The same things were measured in two ways. Each way mixes the same 10 hidden numbers, adds some noise and spreads widely along 5 directions of its own, which tell nothing about the thing.
Some things both ways: the first way, then the second way.
[  5   5  10  -4  -4   7  20  -7   1 -10  -1  -6   6 -11 -13 -20 -11 -13
  -3 -22]
[ 13  -4 -11   6   8   3  12   1  -7   2   3 -21   7  12   7  16  12 -11
   7   0  -2  -4  -1 -16   3]

[-27  -1  -1   0  -5 -13   7   8 -24   8  14  20 -19 -38   0  21   9  16
   3 -16]
[ 19   7  10   4   0 -17  21 -13  34  16 -27 -19 -12 -17  10  29  14  41
 -27  19 -27  -9  20 -13 -24]

[ 10 -30 -11  -3  21  -2 -14 -12 -11   8  17  -7   9  10 -26  -8  19  -9
  26   0]
[  2   1  -3  -4  -1  17  -8   1 -17  32 -12  17  14  38 -15  13  26  -6
  30  24 -23  -7   2  -6 -11]

[  7  -8   3   1  12  -8   3 -11   1  -7   4  -9  -4  -7 -25   4   0  -2
  20 -10]
[ -5 -12 -10   9  12   6  12  -7  -7  11   0 -38  25  29   7  19  17 -16
   7  10 -17 -13   2 -12  -5]

[-13 -28  10  10   7 -22 -18  16 -10 -11  -1   5  -7   7 -24  12   7  -6
   4 -13]
[ -7  -5  -5  -1 -14  16  -4  -4   8  21 -10  -9  11   3  10   8  -2   3
  13   6   0 -16  19  -6  -3]

[ -2   0   5 -16 -10  -6  12   2 -11   1   5 -17  15 -29 -16   4  -3   6
  26   2]
[-18   0   6   5  19  22  -2   9  -6  -1  22 -18  15  53   4 -14   6 -42
  23  16 -10  19   0 -21  23]

[  3 -34  -9  12  21 -20   5   8 -13  12  14   6 -14  -4 -16  23  23  -1
  24 -16]
[-21 -15  -6  24   3  -4   8   8   3  -6   3 -22   4   3   1   8   9 -11
   2   8  24 -30  16   2   4]

[-27  -3  16   4 -28  -5  30  20 -18  -2   4 -11 -15 -35  -9   5  -1   0
  13 -16]
[ 26   4   1  -1  -4  10  11  -5   1   3  -5   5  -5   6  10   9   3  -1
  10  15   1   8   8 -23   2]

[-22   5   6 -11 -17 -14   2  31 -14  -3  -1   7  32 -16  -7   4 -15   3
 -28  -2]
[ -7   8   6  13   8  13   6   4   5  20 -11   5  25  32  -5 -20  16 -18
  17  16   0 -10 -11  -8   7]

[  2  12 -15  -1  16   8   1 -18   7  -5  11  -7   7  14 -19 -32 -11 -15
 -27   3]
[ 23   6  -4  16 -14  -1   8 -23  17  -1 -24  -6  21   7  10   4   5  12
 -21  17 -21  -5   5 -13   9]

[ 10  -8  10 -10  -5  -5  -2   3  -5   4 -10  -2  -4 -16 -13   9  19   0
  20 -12]
[ -5  28  14  -9   9   8  -3  -8  17  12  -2  20  -7  -4  -1  -1   8   8
  -3  14 -13   2  -5 -13  12]

[ -2  11  22   2  -2 -23 -30  22   3 -13   0  17  -2   6 -17  18   8   2
 -37   2]
[ -9  10 -24  13  12  16 -10   3  25   8   7 -30  -1  27  18  -7  -1 -10
 -12  -1 -25   4  18 -19  -1]

[ -4 -20 -13   4  14   4   2  -7 -13   4  11  17  24   4 -12 -14  -8 -14
   0 -35]
[ -6 -28   6 -15  -8   6   2  -6 -26  15  11 -23   5  18  -1  18   7 -21
  35  -6   9  -1  -2   0  -4]

[  3   4   6 -10   7  -6  26  -1  -7  -8  -6   5  -1 -11  10  -2 -13  -7
 -13 -14]
[  4  10   7  13   2  -6   2   3  25   8  -8  -8   2  -7   2 -17   0   6
  -8  -8  13  -9  -6   0   7]

[ -2 -15   9   5   6 -15 -20   3  -4   5  15  -2 -18  -4  -8  18  27   5
  17  17]
[  9   8  -1 -11 -11  17  -8  -2   7  18 -18   6  -1   3   2   5   5   8
   7   4 -16   3   8  -8   7]

[-13 -27  10 -12  -9   3  30  -6 -23  14   5 -14 -12 -29   4  15   9  -2
  32  -6]
[ -3   7   5  10  10  -8  14  -1  -2   2  -4   3  -7   6 -12  22  29  -2
  -4  18  -8 -15  -8   1   0]

[ -5  14 -15  -3   6  -1  -7 -13  -2  12  16  20  16 -36   6  19   3  24
  20 -13]
[  8 -23  19  -1   5  -7  17  12 -14 -13 -32 -43  35 -24 -13  18   7   5
   6  -8  34 -24  -6   4  24]

[ 15 -18 -13   3  21   6  30  -9   2  -2   4  -3  15  -5   5 -17   1  -7
  12 -22]
[ 14  -1   6   0  -9   7  13  -4   2  14 -25  13  -4  -5 -12   5  21   7
   7   7  10 -17 -11   6  -9]

[-21  17  22 -11 -12 -21   3  13 -17  -9   2  10 -20 -29   2  26  -2  14
 -15   2]
[  6   0   7   3   4  -8  11  -5  12  10  -1 -32  12  -2  13   2  -2   2
  -1  -6  -1   1   3 -14   8]

[ -4   8   4  -2 -11   3   5   8 -12  24  17  21   5 -13  20   9   5  -8
 -16  -7]
[ 11  -1  10   7   1 -21  13  -2  -5   7  -4 -11  -9   0 -16   6  25  -7
   2 -17   4  -2 -28   4  10]

[ 27 -20   2  -1  15  -2   2 -10  -5  14   6  -2  -9   4 -18   8  26 -14
  26 -16]
[ -4   7  -7   8   5   0  -7  -4  -2   5   5  10 -14   4 -12  10  17  -5
   3   6   2 -15  -1  -2   0]

[-10  -9 -19  16 -10   7  -3  11  -7  20  16  10  18  -4 -27 -26   8 -19
   1 -33]
[  9  -1   7  15  -4 -13  28 -12  -1 -11 -15  -8   1  -4   0  30  22   2
  -8  22  -3 -10   7 -12  10]

[-12  -3  10 -30   3  -8   4 -12 -23   7   9   6  -4 -31  -5  30   4  17
   0   6]
[ -8   8   1   5  10  -6  -3  -9  12  11   3 -10   0   7   1  17  13   8
  -8  11 -21 -11   9  -8  -5]

[ 32 -13  -1  -6  31  -2 -25 -14  15   2   5  12  18  19   3  -1  18  -3
  -5   7]
[-11   5  -5  -8   7  19 -17  14  -1  26  -5  -1  -1  16 -13  -5  16 -12
  18 -13 -11  -6 -14   5   8]

[-10  -6  -4  -1   2   0  13  -4  -4  19  17   8 -25 -38   7  20  28  20
   5   3]
[ 25  15   2  -6   3   2   1   1   7   9  -8  12  -7  -8   2  11   7  14
   1   6 -11   5  -2 -11   4]

[-25 -12   4 -14 -11  -4  36   1 -27  17  12   1   1 -47  -4  33  -8  12
  11 -17]
[ -4  -3  -4  13   3 -11  14 -20   5  -4   1 -14 -12   7  -2  24  22   2
 -19  16  -8 -19   3  -3 -17]

[  1   4  13   4 -15  -4 -11  14  -8  18   5  15 -13   3  -1   7  18 -19
 -15  -8]
[  5  12  -1  30  10 -28  12   1  11 -12  -6  -9  -2 -14  -8   9  19   7
 -21  -3  10 -17  -8  -2  19]

Other things, the second way, with their names:
<14>: [  3  12 -12  -4   2  22  -4  10  24  23 -11   0 -28   4   7   1  12   7
   1   5 -14   0  12  -9 -15]
<678>: [  0   2  11  -3  -3  -2   2  -4  -3  23 -16   1  32 -13   0  14   6  17
  12   9   3 -26   1   0   3]
<651>: [ 13  -2   5   6  -6 -15  16  -2   4  16  -1 -21  -3   7   4   5  12  -4
   9 -12  -1   8  -6 -10   4]
<307>: [ 17   5   4  -1  -7  -6  -7  -6   4  15  -3   2  -7  -4 -11 -12   3  -1
   8 -21  15   5 -15  -4   9]
<373>: [  7 -12  -4   4 -19  -2   9 -17   4  22 -11 -19  15   0   7   1   3  -1
   9 -11   6 -13  -3  -1  -5]
<240>: [  7   1   3  15  -4   2   9 -10   3   0 -27  -2  19  14 -13  -1  20  -1
  -7  13  -7 -15 -12   1   9]
<316>: [ 16 -13   0 -11   4  19   1   2 -11   4  -7 -18  10   6   2  11   2  -4
  15   3   7   0   1 -10   0]
<184>: [  9  13   7 -10  -9  -2  -1  -3  11  20 -20  12 -19  -9  -9  21  15  23
   0  10 -19  -1  12 -10   0]
<626>: [ 29 -11  -3   0  -9   6  15  -9  -9  12 -26 -10   3  13  -9   1  22  -8
   9  -7   2   1 -21  -3  -1]
<224>: [ -3  -8   5 -10   0  17  10  -9  -2   5 -16 -19   5   9  -2  13  15  -7
   1   5  -9  -8  -8  -1   3]
<118>: [  5   9  -2 -10 -14   8 -35  -2  -6   9   9  33 -22  -1 -17  -7  -6  -2
  20 -12  12   6   2  -2  15]
<77>: [ -1  11  11   8 -22 -19   7 -24  32   7 -28   2  -8 -45  -3   3   2  30
 -28 -11  12 -29  -9   9   9]
<198>: [  6  10   2  16  12  -8  -6  26  19  17 -32   1  -5   0 -21  -1  25  20
  -9   5  -7 -18   1  10  -2]
<530>: [ -4   6  -9   8  -3   5 -12   4  -2  20 -11   8   2  14 -17   0  21  -3
  11  -2 -10 -14  -7   4   5]
<636>: [ -6  20   5  -2  16  12  -9  17  33   5  -9 -13   6 -13  12   7  -5  24
 -17  13 -16  -6  23 -13  12]
<239>: [ 13   5  17 -35 -32   8 -17 -43  27  13  -4   6 -25 -25   9   3 -21  24
 -16 -16 -12  13  -4   1  -3]
<669>: [ 12   2  -5 -10 -20  20 -17  -8   5  11 -29  26  16 -41  -1   3 -15  26
   7  -2  34 -35   9   3   2]
<661>: [ 20   4  -7  -2  -3  13   1  -2  13   3 -21  -6  -2   5   0  10   9   8
 -11   4 -20   1   1  -8   2]
<609>: [ 20  13 -14  13   2   4   3  -6   3  -1 -15  11  -1   9  -7   4  23   0
 -11   7 -13  -6 -14  -8   6]
<70>: [  9  18  13  -8   4  -3  -1 -12  10   6  -8   7 -21  -2 -18  -1  18   3
 -12  -7 -12   6 -29   0  10]
<275>: [  0   1   2   3  18  13  -1   7   8  -9  -6 -27   4  27  -1  11  13  -5
 -11  19 -24   6   8 -14   7]
<358>: [  2   4  21   6   1   2  -6  13   2   5 -16   6  28   6 -13 -18  -1  -1
  15   8  17  -4  -3  -2  27]
<476>: [-12   3  19 -20  -9  -8  -4 -16   1  14  18 -11 -16  -5   4  15   1  -4
   7 -17 -15  15  -7  -4  21]
<498>: [ 14  16  -2 -16  -5  25  -3 -19   7  14  -7  -1  11  22  10   5   5  -4
   1   7 -40  17  -7 -20  11]
<614>: [ 19   5  25 -24  -9  -8   7 -23 -15  14   1  21   4 -33  -4   9  -5  10
  20  -8  27  -3 -20  -6  11]
<41>: [ 19   6 -19  -2  -6  16 -24   0  -3  18 -12  11   0  12 -11   1   9   1
   7  -9 -11  -2  -3  -5   0]
<700>: [ 11 -20  11   0 -26  -6  24 -30  -1  -3 -26 -25  -3   1  -8  17  19  -2
  -8  -2  -1  -5 -12   2   3]
<288>: [  7  10  15  -7   6  -7   4   8   9  10 -23 -12  19 -17   0  25  10  25
  -5   8 -18  -8   6  -7  17]
<282>: [  0 -10  -2   8   4   6  16  -3  -4 -10 -14 -30   1  11  -4  16  20 -13
  -3   6   3  -9   2 -10  10]
<424>: [ -9   0   7 -24 -10   9   2 -13  19  23   1 -18 -28  -6  15  21   2   9
   1  -5 -22   7  11  -7  -7]
<690>: [  8  14  -7   4  -5   0   2 -15  17  23  12   6 -30  15   7  -6   9  -3
   1  -3 -12  12  -1 -12 -14]
<117>: [ 10  17   2  -1 -12  -2 -11 -16  24  26   8  17 -30   1   3 -13  -4   9
   2  -5   0   9   4 -10 -12]
<5>: [ -1  17  16   7  12 -12  -2  -1   7   4  -6  13  10 -11 -11  12   8  18
  -4  20   2 -15   8 -10  12]
<731>: [ 21 -11   1  -4  -4  -2  10  -5  10  -3 -18 -33   1  -8   4  16   7  10
 -15  -9  -8   0  -4  -3   1]
<643>: [ 17   5   8   2   5  -3  23  -5  -7  15   3  -5  16  19   8   6  15 -11
  19   7 -10  11 -11 -19   9]
<359>: [ 11   6   1   0  -4   0 -12   1  12  30 -14  -7  17  -4   0  -9  -5  12
  11 -12   7  -7   5  -7   4]
<659>: [  5  -4  14   7   4  -6  18  -3   8   2 -12 -17  10   1  -3   0  12  -1
  -2   5   5  -8 -10  -2   7]
<123>: [ 16  19  -1  -7  -1   4  -7   1  11  16 -12  18  -7 -20   0  13   6  23
  -2   2  -6  -9   1  -6   1]
<219>: [ 28  14  -4  10   8   8   5   1  -4   6 -31  27  11  15 -18  10  31  15
  -3  34 -17 -15  -6  -8  -9]
<59>: [  4  34  -4   9  17   1 -12   2  15  40  12  22  -3  44  -4 -17  22  -7
  12  12 -43  14  -8 -15  -5]
<39>: [ 14   7  13 -16   9   4   4  -6  16   7   0 -22   9   0  13   8  -2   8
  -7  -2 -23  13  -6 -12   6]
<265>: [ 14  14   9  14  20  -3  11  11   5  11  -1   6   1  39 -10 -10  28 -11
   6  19 -18  13 -14  -9   2]
<383>: [  1   6   8  -2   9   3  -1   6  -4  11  -5  -5  18  -1  -1   7   6   2
  13   4   2 -10   0 -10  15]
<649>: [ 13 -11   6   7 -16 -11  17 -15   3   5 -17 -21   4   0  -3   9  13   1
  -5  -6   0  -5  -8  -1   6]
<174>: [-10   6  -6  14  11  22 -12  16  10  -2 -13   1  14  23   0   5   6   0
   2  34 -12 -10  33 -16  10]
<633>: [ 17  -8   3   0   4 -16  16  -3   5  13   4 -37 -11   5   6  11  14  -3
   2 -17  -8  12  -8  -9  -4]
<8>: [ 18   3  12   6 -16   6  28  -5  18   7 -34  -3   8  -4  13   1   7  10
  -1  15  -2  -2   6 -10   9]
<495>: [ 14  -6  -8   8   3   5  13  18  -8  33 -19  -2  10  16  -8   2  30  -7
  27  -2  -2 -13 -13   5 -11]
<428>: [ -5  -4  11   2   6   1  -1  14  -1   8   8 -17   7  26  -3 -11   6 -20
  19  -7   0  16  -6  -5  22]
<385>: [  8   0 -16  18  14  17   4   9  -4   7 -26 -18  50  15   1   6  12  -2
   7  16  -3 -25   6 -18   8]
<253>: [ 15  -3   2  -9 -21   4  -3 -16  10  26 -29   5   3  -8  -7   9  12  22
  -3  -2 -12 -16  -6  12 -13]
<606>: [ 14  11  -8 -11  -5  13   3 -11  17  23  11 -12 -27  15  22   5   0  -5
   8  -6 -26  25   7 -24  -5]
<538>: [ 11  10   6  -3  -7  10   3   6  17  15 -20  10  -9  -9   1  -6   8   9
   3   3   1  -2  -1  -2   8]
<341>: [  1  13  22 -21   1   2   5 -21  19   7  -2  -5   4 -18  13  18  -4  21
 -13  11 -17  -1   0 -10   5]
<46>: [  7   4  12  -4   5   0   8 -17  14   2 -17 -14  16  -3   0  13  10  17
 -21  10 -21 -13 -10  -1   0]
<465>: [ 15  -1 -22   7   0  18 -29   9  -7  27  -7   1  12  36 -12  -5   7  -4
  25   4  -7   0  18 -14 -10]
<564>: [  0   9  -3  -1   3  16 -19 -11   7  -2   7  -9   8  20   2 -16  -6 -17
  -3  -7  -9   9 -10 -12  22]
<291>: [  3  11  18  -4  -5  -9   4   6  16  15 -12   1  -4 -26   4  16   3  24
   5   2   0  -1  17 -10  15]
<114>: [ -7  -4  -3   3   5  -2   2   1  12   7  11 -42 -21  22   6   4  12 -19
  -1 -12 -18  18   8 -14   7]
<634>: [ 12  -2  15 -31   6  18   9  -2 -13  32 -10   3  -3  11  -9  16  23  -1
  26   7 -19   6 -22  -1 -15]
<98>: [ 19  13  16  -1  -1  -5  -1   3   2  37 -23  15  40  -1  -6  -5   6  21
  19   9  -4 -14  -3  -6   7]
<226>: [ -5   2   8  -2 -17  -5   3 -27  15  25  -3   2  -9   0   2   0   4   5
   0   3  -3 -11  -1   1 -11]
<267>: [  3  12   6  15  -2   1   3   9  22  12  -8   5 -12  15  -5 -20  12  -7
   3   2   3   7  -3  -5  14]
<245>: [ 12   9  10   3   0 -11   6  -1  15   8 -12   3 -19 -11  -8   2  11  12
  -5  -4   5  -3  -6  -3   2]
<686>: [  1   3 -15  20   2   1  -9   0   6  -6 -10  -1  -8  22 -13  12  22  -1
 -13  18 -17  -9  14  -7   1]
<727>: [ 13  -3  30 -37 -25  -9  16 -50   4  22  -4   3 -26 -22  -4  17   5  12
  -1 -11  -4   7 -27   3 -14]

Some of these things the first way, each followed by its name:
[  4   4 -19   0   8   9  20  -5  -1   2   2  10  26  -8  -2 -26 -15 -12
  -7 -34] : <659>
[  9  13   6  -6   7   1   0  -9  -9 -13  11  -3  19  18   2 -17 -13 -20
  -8   1] : <700>
[ -5  14   4 -21   1   3  22  -5 -18   0   1  21  17 -27  13   9 -11   7
 -19 -24] : <727>
[ 12 -26   8  -2  27 -13  11 -18   3 -12  -8 -11 -24  -9 -16  25  15   8
  31  -8] : <669>
[  7   5 -16  12  23   8  -8 -18  16  -4  -5  21 -17   2   1 -16  19   0
 -15 -27] : <39>
[  9  -4   7  -6  17   3  17 -26   6  -8  11 -19 -18 -12   9   1  11   8
  16  21] : <661>
[  6   0  12 -15  10 -10  -3  -2  -5  -6  -8  12   8  11   1   2 -12 -15
 -28  -8] : <77>
[ -9 -23   3   3   2 -10  -6   8  -7   5   6  17  11 -19 -13   9   0   1
  10 -26] : <424>
[ -7  -8  11 -12 -13 -10   9  11 -16  21  11  -4 -13 -21  -8  10   9  -6
   1   7] : <59>
[  9  18 -12  -8  24  14  10 -32   9  -8  11  12  12  -6  15 -18 -10   4
 -22  -7] : <731>
[ 10  -8  -7 -23   9   1   8 -22 -18  39  31   5   6 -32  -7  30  14  10
  25   7] : <118>
[ -2  -2   4   1  -9   8  21  -1   7  16  12  -9   0 -21  -1   4   3  -4
   0   3] : <609>
[ -2  -1  16  -6   0 -10 -10   3 -18  -3   6   1 -14   8  11   2  12 -11
   1  12] : <428>
[-13  -5   2 -21 -10  -6  -6  -3 -30  21   5  11 -10 -32 -16  26  19   9
  22 -14] : <5>
[ -4   7 -12   9  -2  -3   0  13   1  13  18  12  -4 -16 -10 -10  20   3
 -15  -6] : <643>
[ 19 -30   6   2  14  -4  -7  -9  -1  12  10  -9  -5  16 -11   2  13 -22
  27   4] : <530>
[ -7   6  11 -19   3  -1   3 -19 -13  -6   7  -9 -12 -25   9  21  14  21
  20  19] : <275>
[  8  -6 -16   7   1 -11  36  11  -3  34  28   7   1 -48 -14  19   6   9
  19 -19] : <690>
[  3 -14  12 -16  23  -8 -19 -17 -13 -21 -13   5 -14  20 -10  -4  12  -7
 -12  -5] : <678>
[-17  -1  14 -22  -6 -12 -22   4 -29   5  10  16  -3 -16   0  10  12   7
 -11  10] : <291>
[  1  26  12  -4 -15  -2 -11  14 -10   7   6  28  17   4   4  -3  -8 -19
 -39 -19] : <307>
[ 12  -1  -4 -11  17   6   6 -17   8 -13   0  -4  32  -7  -2 -11  -9   5
   3  -5] : <224>
[ 10 -20  11 -15   3  -3   3 -22 -15  18  11  -8 -14 -18  -8  13   7  -9
  41   1] : <476>
[-10   2   6 -14  -5 -10  16 -10   0  -6   7 -23   6 -45 -23  19 -15  21
  28   9] : <385>
[-37 -10   1  13 -23 -14  18  32 -11   3  16  -9   3 -33  -3   0 -10   6
   5   4] : <8>
[ 11  16 -17   3  12   4  15  -9   1  17  26  26   8 -24   8  -8   0   3
 -11 -21] : <633>
[-15 -10  19  -6   1 -13 -32  -7 -14   3   5   5 -46 -12   8  32  41  17
  17  25] : <288>
[-12   5  28   3 -27 -11  -8  23 -11  -9   0  -1  10 -10  -6  12  -1  -5
   9  -8] : <282>
[  3  13  20 -25   1  -3  11 -22   6 -13   6 -30  -8 -34  -5  13  -1  23
  13  40] : <498>
[-15  -5  -8   1  -8   0 -23  10  -5  12   1  27  20  -8 -17  -6   3  -4
 -18 -29] : <383>
[-14 -19  26 -10   0 -13  -8   4 -26   3   6   5 -30   1  35  30  24   0
   5  24] : <198>
[ -4 -31   3  17   5  -6  15   4  -4   9   5   1 -27 -33  13  28  35  16
  50 -14] : <634>
[  2   6   4   0  17  -2  -2 -10   0 -16   2   8 -12  -8   6  11  20  16
  -3  -4] : <316>
